The first 9 rows are patterns. Each new row is the sum of 2 different patterns, raised or lowered, with some noise. Before adding, each is slid sideways (what falls off one end comes back at the other), maybe read backwards, and multiplied by a number that may be negative. Names go in the order of the patterns.
(in the rows, 128 means zero)
Known rows, each followed by the names of its patterns:
[114 140 137 152 153 100 129 142 100 109 126 136  98 132 109 104 157 155
 123 155  92 118 113 110 108  99  95 123 151 122 153 161 150 131 159 140
 105 120 119 125 137 126 107 104 100 164 109]
J233
[160 152 152 135 111 148 159 151 108 107 106 147 121 115 140  99 120 155
  95 151 160 158 129 120 151 129 117 130 144 114 101 149 123 157  93 136
 106 162  93 128 158  92 161 159 134 132 130]
J23
[114 147 122 105 147 141 114  96 138 138 103 158 149 120 155 124 154 126
 152  95 110 122  96 128 146 149 125 149 143  95 158 105 126 104 158 126
 116 124 109 126 133 121 161 143 100 143 106]
J110
[163 135 157 115 102 161 103  95 120 127 138 127  92 125  98 160  95 110
 134 120 100 119 157 127 162 114 142 138 148 130  97 108 131 162  92 164
 135 114 118 102 111 127 133 128 118 158 125]
J30
[159 106 133  96  92 130 118 164 140 101 127 121 135  97 133 112 161 118
 110 151 145 148 140 109 141 110 141 100 106 155 118 158 163  95 160 103
  94 123 161 122 164 120 155 131 142 105 131]
J703
[147 121 127 108 139 152 115 162 143 157 110 157 139 155 128 149 119 152
 114 157 101 152 124 161 117 117  95 106 127 109 153 161 125  97 119 123
 138 111 128  98 137 120 129 133 112 123 124]
J228
[101 142 127 144 154 123 153 152  95 135 143 120 162  93 115 147 101 151
 108 152 126 105 115 124 162 109 131 143 118 106 135 126 118  97 145  92
  96  96 154 153  96 153 123 115 142 143 104]
J399
[106 129 103 100 116 132 162 108 109 145 100 124 131 152 114 105 140  95
 138 150 103  96 125 143 123 115 125 110 140 120 129  99  93 110 130 159
 113 122 107 102 139 102 149 120 137 145 147]
J817
[104 133 141 100 129 158  98 110 116 104 106 122 138 134 105 162 140 112
  99 105 142 109 131 156 163 106 112 122 132  99 132 141 116  92  95 151
 137 123 108 138 117 157 106 162 116 103  99]
J432

New rows, each followed by the names of its patterns:
[136 128 166 152 108 116  58 149 130  94 131 123 139 109 131 117 137 123
 103 107 152 172 135 106 121 133 130 114 108 100 114 127 163 157  93 108
 160 132 139 139 109 174 101 149  84 127 114]
J30 J817
[113 147 125 144 140 138 126 143 153 142 109  93 112 138 143 133 128 119
 133 102 161 160 152 112 132 125  96 128 158 149  99 140 155 127 111 114
 118 129 108 157 118  93 135 142 135 104 112]
J817 J432
[149 128 122 146 147 127 116 149 138 123 151 148 116 113 126 126 127 137
 145 132 143 151 127 151 123 119 125 130 143 131 140 109 129 136 141 131
 130 138 131 140 143 133 122 110 140 153 113]
J110 J817
[116 106  72 106 130 123 137 114 111 122 153  98 127 126 163 106  91 125
 113  81 143 115 115 112 106  81 153 124 131 134 124 116 111 134  89 100
 163  84 142 102 143  87 117 113 128 153 113]
J110 J703
[111 120 117 137  99 128 124 111 105 128  99  95  91 135  81  99 102 142
 131  77 143 106 100 129 137 106  99 134 128 115 133 120 128 133  98 134
 138 113 126  98  93 134  90 140 101 130 104]
J399 J432
[149 166 108 164 118 140  87 161 119 135 147 144  95 133 122 106 110 111
 157 155 137  84 121 118 157 137 139  94 105 128 129 146 131 109 144 122
 121 113  89 115 164 111 174 163 160 104 121]
J228 J817
[103  92 116 123 101 120 112  98 147 102 120 120 131 106 115  98  97 123
 111 115 112 129 107  97 121  90 127 114 127 126  90 106  97 103 107  96
 117 120 112 120 113 121 136 112 118 129 111]
J233 J110
[132  84 139 103 111  94 100 114 127  85 100 109 108 119  82 108 113  98
  85 141 134 106  84 124  99  82 112 126 128 105 112 128 106 106  82  93
  97  77 129 117  98 119 122  99  77 106  94]
J110 J432
[170 131 131 139 142 116 170 139 162 113 173 133 151 127 149 160 176 185
 165 174 123  98 157 179 167 164 128 176 135 179 133 146 134 154 162 160
 166 134 152 129 178 147 116 172 115 131 108]
J228 J817
[ 95  59 109  62 108 113 107  43 103  89  81 106  78  35 103  74  56  90
  59  79  90  77  93  80  62 136 126 111  83  72  83  91 133  87  61 145
  36  84  84  61  68  33 106  72  78  71 110]
J23 J399
[ 79 103 154 111 102 133 135 134 109 132 125 102 120 104 106  83 119  94
 140 139 104 139 127  81 102 130 161 148 138 122 139  99 151 135 101 119
 121 117  92 173  88 126  88 117 142 125 119]
J30 J228
[ 77  61  37  92  59  83  60  95 106  95 102  58  47 122  43  77  61  99
  67  65  48  76 113  48  80  28  54  95  62  96  91  75  70  95  99  87
 105  67 104  77  66  69  82  64 113  85  66]
J30 J703
[146 140 169 161 182 205 168 159 119 179 154 145 154 164 174 162 176 204
 108 174 184 131 134 178 195 186 175 116 197 128 182 143 159 157 153 126
 169 208 151 143 135 184 157 164 169 160 110]
J30 J432
[130 102 127 140  62  95 118 132 137  95 112  90  64 103 115 114 123 112
 154 124  77 120 153 118  75 102 122 106 103 108  64 150  98 115 152 110
 126  96  83 121  87  58 134 141 116 149 152]
J233 J432
[186 133 167 167 143 182 143 183 157 131 199 183 153 164 160 164 161 157
 157 177 168 167 144 186 129 166 176 134 159 141 166 125 139 162 164 157
 146 170 155 147 194 158 136 134 175 184 133]
J399 J817
[158 201 156 185 187 156 159 178 140 182 182 182 194 197 187 208 160 152
 167 135 126 157 163 151 169 192 169 155 178 168 158 197 189 190 122 190
 190 148 176 139 132 203 180 155 184 186 173]
J233 J817
[ 90  90 120  88 102 133  77 147 122  75 102 125 137 120 118 104 141 115
 146  99  74 102 101  79  72 139  75 112 102 127 131 123 116  90 113 119
  95  86 116 130 148 107 151 102 113 127 128]
J233 J30
[133  84  97 158 160 159 114  94 151  84 151 116 118 149  93  72 128 152
 136  93 114 153 114 111 147 160  72  97  93 164 101 156 119 160 107  64
 168  89  86 121 136 139 105 119 130  84 131]
J23 J432
[107 127 142 153 119 114 154  96 149  86  93 112 120 132 125 161 126  98
  78 133 160  91 143 131 108  83 136 137 101 127 121  74 118 126 138 122
 102 147 118 124 117 135 102 126 159 135 127]
J399 J817
[107  87 101  77  87 124 111 157 118 110 101 123 137 152  88  86 105 145
 138  63 135 108  76 119 126 141  89 117 118 110  70  89 133 141  85 119
 135 101  97 114 127 115  65 157 108  68 133]
J23 J432
[140 126 144 162 166 124 128 160 118 170 158 117 133 150 165 136 152 174
 104 128 141 160 166 145 152 123 135 122 140 115 159 123 164 167 150 147
 126 144 151 165 159 144 141 131 168 158 145]
J817 J432
[129  83  88 115 122  99 121 118 111 108 130 116 120 100 113 103  79 100
 100  99 133  98  85  95 118 127 107  99 105 133 115 118 117 114 120 128
 118  93 117 109  75 115 102 108  99 136  91]
J23 J703
[146 163 133 157 144 156 160 113 161 147 120 176 136 136 129 150 133 162
 126 124 161 149 131 129 161 142 133 172 171 154 136 157 148 125 158 121
 134 153 117 132 139 164 158 165 138 134 171]
J23 J110
[137 146 112 146 134 122 116 157 131 154 157 128 119 111 132 157 125 154
 140 137 128 152 146 114 152 113 103 136 149 121 116 143 141 134 143 119
 135 139 157 162 126 137 117 135 131 134 138]
J233 J817
[163  96 133 149 106 159 164 177 127 176 160 125 168 131 132 131 158 154
 113 149 121 156 137 124 150 142 114 142 135 146 156 117 114 157 158 117
 111 133 153 113 168 163 123 161 134 175 133]
J110 J228
[109  94 126 119 131 154 136 145 142 145 132 153 110 126 123 103 154 134
 126 156 137 129 124 131 127 124 159 127 113 126  98 138 129 113 132 152
 128 132 107 127 118 126 127 126  88 114  91]
J233 J228
[ 84 152 109 135 158  96 149 108 146 100 115 100 153 131 126 140 133 122
  89 140 134  96 122 113 142  93 136 153 108 150 121 100 154 153 138 101
 108 120 134 128 101 113 103 139 143 130 105]
J23 J817
[127 132 122 140 137 104 134 109 100 122 117 101 126 131  96 142 138 102
  98 110 126 106 122 106 113 108 104 140 125 113 143 125 123 118 121 124
 109 119  90 120 110  88 132 121 131 125 102]
J233 J399
[125 104  69  94  78  90 121  54 116 115  74  65  70  72  77  79  89  79
 102  97  88 107  93 103  87 108  74  70  93 120  88  81  80  96  94  78
  74  78 106  94  84  76  94 116  64 115  86]
J30 J703
[132 150 127 126 120 121 145 112 120 138 122 106 127 120 121 120 140 143
 134 158 139 126 135  98 135 109 120 135 139 120 144 133 130 125 133 133
 134 131 123 103 119 135 139 140  94 157 132]
J233 J817
[135 106 130 133  79 106 106 125 115 119 101 109  94  90 105 106 129 127
 100 120 116 135 102 144  92  87 146 118 116  98 128 124 113  90 124 102
 121  92 114 100 112 107 119 129  99 142  95]
J30 J399
[175 173 207 190 166 124 154 196 168 162 151 138 173 147 156 160 131 219
 153 158 207 156 180 158 213 168 169 146 213 166 142 172 162 172 133 179
 153 167 154 156 224 146 169 185 161 168 167]
J23 J110
[109 143 141 108 111 101 130 118  83 101  90 108  81 131 106  85 117 151
 114 105  78 111 171 137 118  85 118 100  97 109 164 117 111  90 113 112
 123  95 116 110 162 137 137  67 165  99 138]
J30 J228
[135 150 101 132 123 146 130 153 150 147 143 117 169 128 135 148 162 157
 135 143 161 131 124 174 131 129 151 151 150 147 115 153 114 161 131 168
 146 144 117 152 178 138 114 133 156 142 143]
J30 J432
[139 158 128 144  85 132 146 141 117 132 146 104 128  94 138 130 103 100
 110 112 128 119 112 111 126 141 102 123  83  95 162 115 126 140 109  80
 117  89 146 102 133  94 151 109 114 129 130]
J703 J228
[138 144 141 157 116 145 127 156 179 182  99 182 107 133 157 120 150 176
 165 186 126 171 124 108 126 122 193 157 139 149 168 171 161 152 168 175
 161 125 183 137 207 194 173 161 139 156 157]
J703 J228
[100 102 117  89 109 102  95 112 119 105  72 115  80  89  79  88  67 118
 109 141 131 110 124  93 112  86  92  87  68 124 124 107 135  84  97 131
 113  91  83 124  75  80  80  95 129 112  72]
J233 J703
[121 123 139  84 124 135 125 111 119 129 103  99 116 150 126 128 105 141
 132 138 107 157 134 161 143 138 118 137 146 138  99 164 126 125 147  98
 161 106  99 110 150 124 139 126 117 127 119]
J703 J228
[ 86 122  60 120  82 133 126  76  88 109  83  88 103  91  62  84  85 111
  93 119 127  96 102  93 104 103 103 105  82  82  82 107  90  70  88  93
 104 110 114  90  71 139  74  83 111  63 107]
J233 J23
[ 93  96  80  73 111  75  98  95  99  89  82  70  96 121  75  84  79  83
  89  79 102  80 114 120 107  91  78  76  74  78  90 104  69  79 115  75
 106 112 122  87  93 110  63 100 105  78  80]
J233 J817
[161 133 167 150 155 130 146 136 124 169 159 125 164 157 126 128 114 150
 104 135 143 149 147 138 160 142 129 115 128 163 122 133 163 152 128 132
 152 147 132 114 140 131 136 159 128 144 130]
J30 J432
[135 165 130 157 143 135 148 152 176 159 156 193 152 158 151 133 171 111
 144 120 126 135 177 151 125 154 174 118 155 173 129 110 160 177 169 204
 140 187 185 140 164 144 135 188 151 117 199]
J30 J399
[ 87  90  74  80  49  70  97  64 100  69  67  72 100  62  66  68  98  91
  85  86  60  52  64  53  75  80  77  75  86 106  73 112  72  80  63  95
  71  85  89  75 102  99  87  72  87  73  80]
J110 J228
[145 119 126  81 109 120 115 179 123 124 156 116 129 105 136  83  86 144
 101 102 152 148 104 119 116  90 178  89 146  98 159 109 112 129 129  97
  97 109 162 142  78 142 103 100 126 152 131]
J110 J432
[128 158 122 146 166 120 166 152 156 138 161 160 171 167 164 127 154 160
 136 146 178 140 146 150 142 142 145 150 142 158 167 157 151 117 160 146
 141 166 162 152 162 160 138 144 161 149 149]
J110 J30
[ 76 125  90 109 111  99 101  82  93 105 134 101  79 114  67  92  88  92
  86 103 118 126 113  90  83  77 102 116 101 141  88  87  75 114 101  92
 133  84  57 100 138 106  82  92 116  95 132]
J817 J432
[130 121 140 132 105 140 119 103  82 138 128 135 109 118 122  86 113 118
 151  82 104  99 130  96 129  83 141  75 142 115 139 108 120 117 158 132
 101 149 111 102 133 153 127 113 107 146  95]
J228 J432
[156 130 144 104 135 122 103 113 134 157 118 168 146  88 167 111 143 106
 179 128 137 129  97 117 153 107 180 161 102 159  99 105 156 116 115 141
 149 128 112 155 134 101 179 143 126 142 130]
J110 J703
[138 117 130 126 129 148 118  93 102  96  84 105  99  69 109 107 106 100
 124  85 107 106 129 117  85 110 132  82 119  73  91 111 117 106 155 139
 113 117 120  85 127 150  93  89 108  99 138]
J233 J228
[ 90  87  72  78 110  57 100  65  95  89  94  59  97  52  89  98 105 118
 105  95  63  75  94  96 113  81  69 120 109 132  75 114  95  87  98 105
  97  68  92 101  85  85  82 110  67  66  81]
J228 J399
[144 116 155 105 116 123 130  92 109 120 119 112 137  99 139 121 102  80
 112 146 138 123 102 140 105 145  96  81 123 119  92  88 133 103 118  75
 126 117 127  97  86 102 154  93  88 150 122]
J30 J399
[145 136  88 146 135 137 118 112 133 119 126 131 120  78 123 106  89 104
 132 100 111 148 138 126 146 131 138 151 107 121 102 106 131 143 121 137
 107 128 146 139 104 127 141  89 104 100 115]
J233 J110
[110  81 112 101 105 113 110  73 110  85  94  77 115 112  77  90  98  76
  95 115 115 101 100  92  81  94 112  71  85  87  93 106  87  92 101 111
  88  89  90  80  79 106 125  81 107  79  67]
J110 J817
[150 165 141 138 144 156 175 161 151 151 157 148 177 159 127 155 149 139
 148 167 161 145 137 158 142 157 145 169 134 159 131 165 136 156 126 174
 138 134 151 143 129 145 159 150 140 132 145]
J23 J228
[172 161 173 116 130 147 120 181 140 122 187 149 167 152 159 172 188 137
 145 118 191 114 183 192 156 177 116 144 161 132 170 154 160 170 173 192
 130 168 201 162 142 113 180 135 158 142 154]
J703 J399
[101 109 153 102 140 101 120  93 124  90 107 118 116 140 119 130 124 105
 123 118 126 143  95 149 131 141  92 103 108 145  93  87 121 109 115 116
  99 130 127 123 140 131 135 108 120 106 111]
J23 J432
[111 114 140 116 143 140 125 130 104 161 103 139 127 136 138 111 156 124
 149 144 129 125 150 121 107 125 127 169 128 148 132 134 131 107 142 123
 124 151 146 171 124 170 144 152 122 132 157]
J30 J399
[122 147 130 147  95 146 109 132 111  92  95 162 110 142 163 142 136  91
 156 137 108 152 128 114  89 132 139 117 172  98 122 147 143 110 114 137
 142 134 135 130 131 138 147 143 137 128  87]
J30 J817
[122 116 151 180  97 134 140 133 120 154  84 139 103 161 143 150 167 100
 100 161 105 100 138 146 122 174 161 136 139 121 136  77 119 127 144 174
  92 163 126 117  69 152 153 136 134 158 120]
J110 J432
[ 82  64 123  89  90 124  56  85  99  60  79  57  90  82  72  58  71 133
  78  72 126  56  76 107  64  77 101  63  75  92  95  95  68  93  61 111
 114  41 103  87  83  70  99  99  85  71  72]
J110 J703
[ 97  86  79 147 112  89  88 124 107  80 161 107 117  77  60  90 102 100
 144 132  92 144  66  98  89  75 107  77 142 120  99  88  67  98 120 108
  91  83  98  97 118  86  82 105 120 117  51]
J703 J817
[107  95 130 113 122 122 112 103 111 107 114  84 109 138 101  92 116  99
 108  95 117 106 118 128  95 118 100 130 142 102 129  82 118 120  97 133
 106 137 111 105 108 130 121 117 113 104 114]
J703 J399
[ 85  91 139 107 112 122  76 105 129  81  91 100 129  78  98 104  86 103
 119  68 120  69  89  90 111 125 119 116 110  83  98 100  78  83 117  88
 121  86 125  78 116 108 108 117 117  94  89]
J110 J703
[128 112  95 123 114  82  83 107 115  86 110 124  92  95  88 123  97  81
 109  99 126  96 116 134  68 103 107  90 111 100 100 114  93  73 112  76
 119 104 102  96 100  89 105 134  93  80 112]
J399 J432
[122 113 131 123 123 130 127 138 149 124 130  96 116 134 137 149 137 129
 105 131 124 135 121 116 114 144 133 112 122 136 116 134 142 109 124 119
 143 124 131 148 112 132 125 150 142 137 136]
J228 J817
[102 125 118 130 110 171 145 138 125 111 148 126 112 165 144 138 100 152
 135 146 142 126 143 116 134 120 165 151 121 119 162 134 164 154 161 102
 124 159 118 118 119 112 125 182 149 119 121]
J399 J817
[160 137 130 121 153  99 125 124 131 104 133 145 104 142 175 150 142 122
 146 151 144 145  95 158 143 148 142 149 122  95 136 102 154 114 125 111
 129 168 153 117  93 179 109 112 151 130 149]
J30 J817
[155 113 113 104 160 140 151  97 124 147 140 172 129 122 113 139 158  91
 161 117  95 150 104 141  95 136 110 158 107  99 148 117 110 143 150 117
 113 165 145 137 113 154 113  86 125 116 109]
J23 J817
[117 109 102 130 120 144  98 143 103 111 126  94 122 121 146 118 137 166
  89 135  86 137  90 115 119  90 153 115  97 162 147 108 118 153 129 112
 122 132 115 156 102  90 141 103 137 153 112]
J110 J399
[131 139 113 131 115 130 134 149 118 151 182 170 129 157 132 107 128 126
 161 143 157 113 148 118 174 126 147 146 164 158 174 116 161 159 147 123
 156 152 112 141 124 142 153 152 129 160 123]
J233 J228
[116 131 109 152 178 110 165 133 118 111 139 161 137 134 120 156 121 150
 128  98 130 153 131 114 169 115 133 114 123 145 123 116 113 119 163 122
 118 160 148 178 124 160 137 124 130 128 113]
J233 J30
[131 108 127 102 123 130 124 114  93 117 152 126 106  93 151  97 120 140
  89 120 121 126 107 142 127  96 115 124 145 123 103 140 103  93 104 132
  83 149 116 124 120 104 135  75 108 130 148]
J399 J817
[137 148 125 145 144 144 159 179 136 183 150 123 127 135 144 142 154 123
 165 157 170 144 129 139 152 142 134 181 111 153 130 142 149 135 130 138
 130 161 142 146 166 147 182 142 174 151 133]
J233 J30
[128 141 126 106 128 151 145 136 103 147 111 148 136 131 138 121 112 133
 145 148 167 136 143 154 137 146 106 116 137 151 134 162 134 111 115 125
 127 147 133 136 126 152 145 157 125 144 143]
J30 J817
[116 161 148 100 165 116 167 198 174  94 181 137 177 129 144 144 183 157
 142 167 126 181 171 125 144 125 123 182 180 183 161 198 159 177 153 141
 174 110 113 153 154 169 164 164 142 195 197]
J233 J703
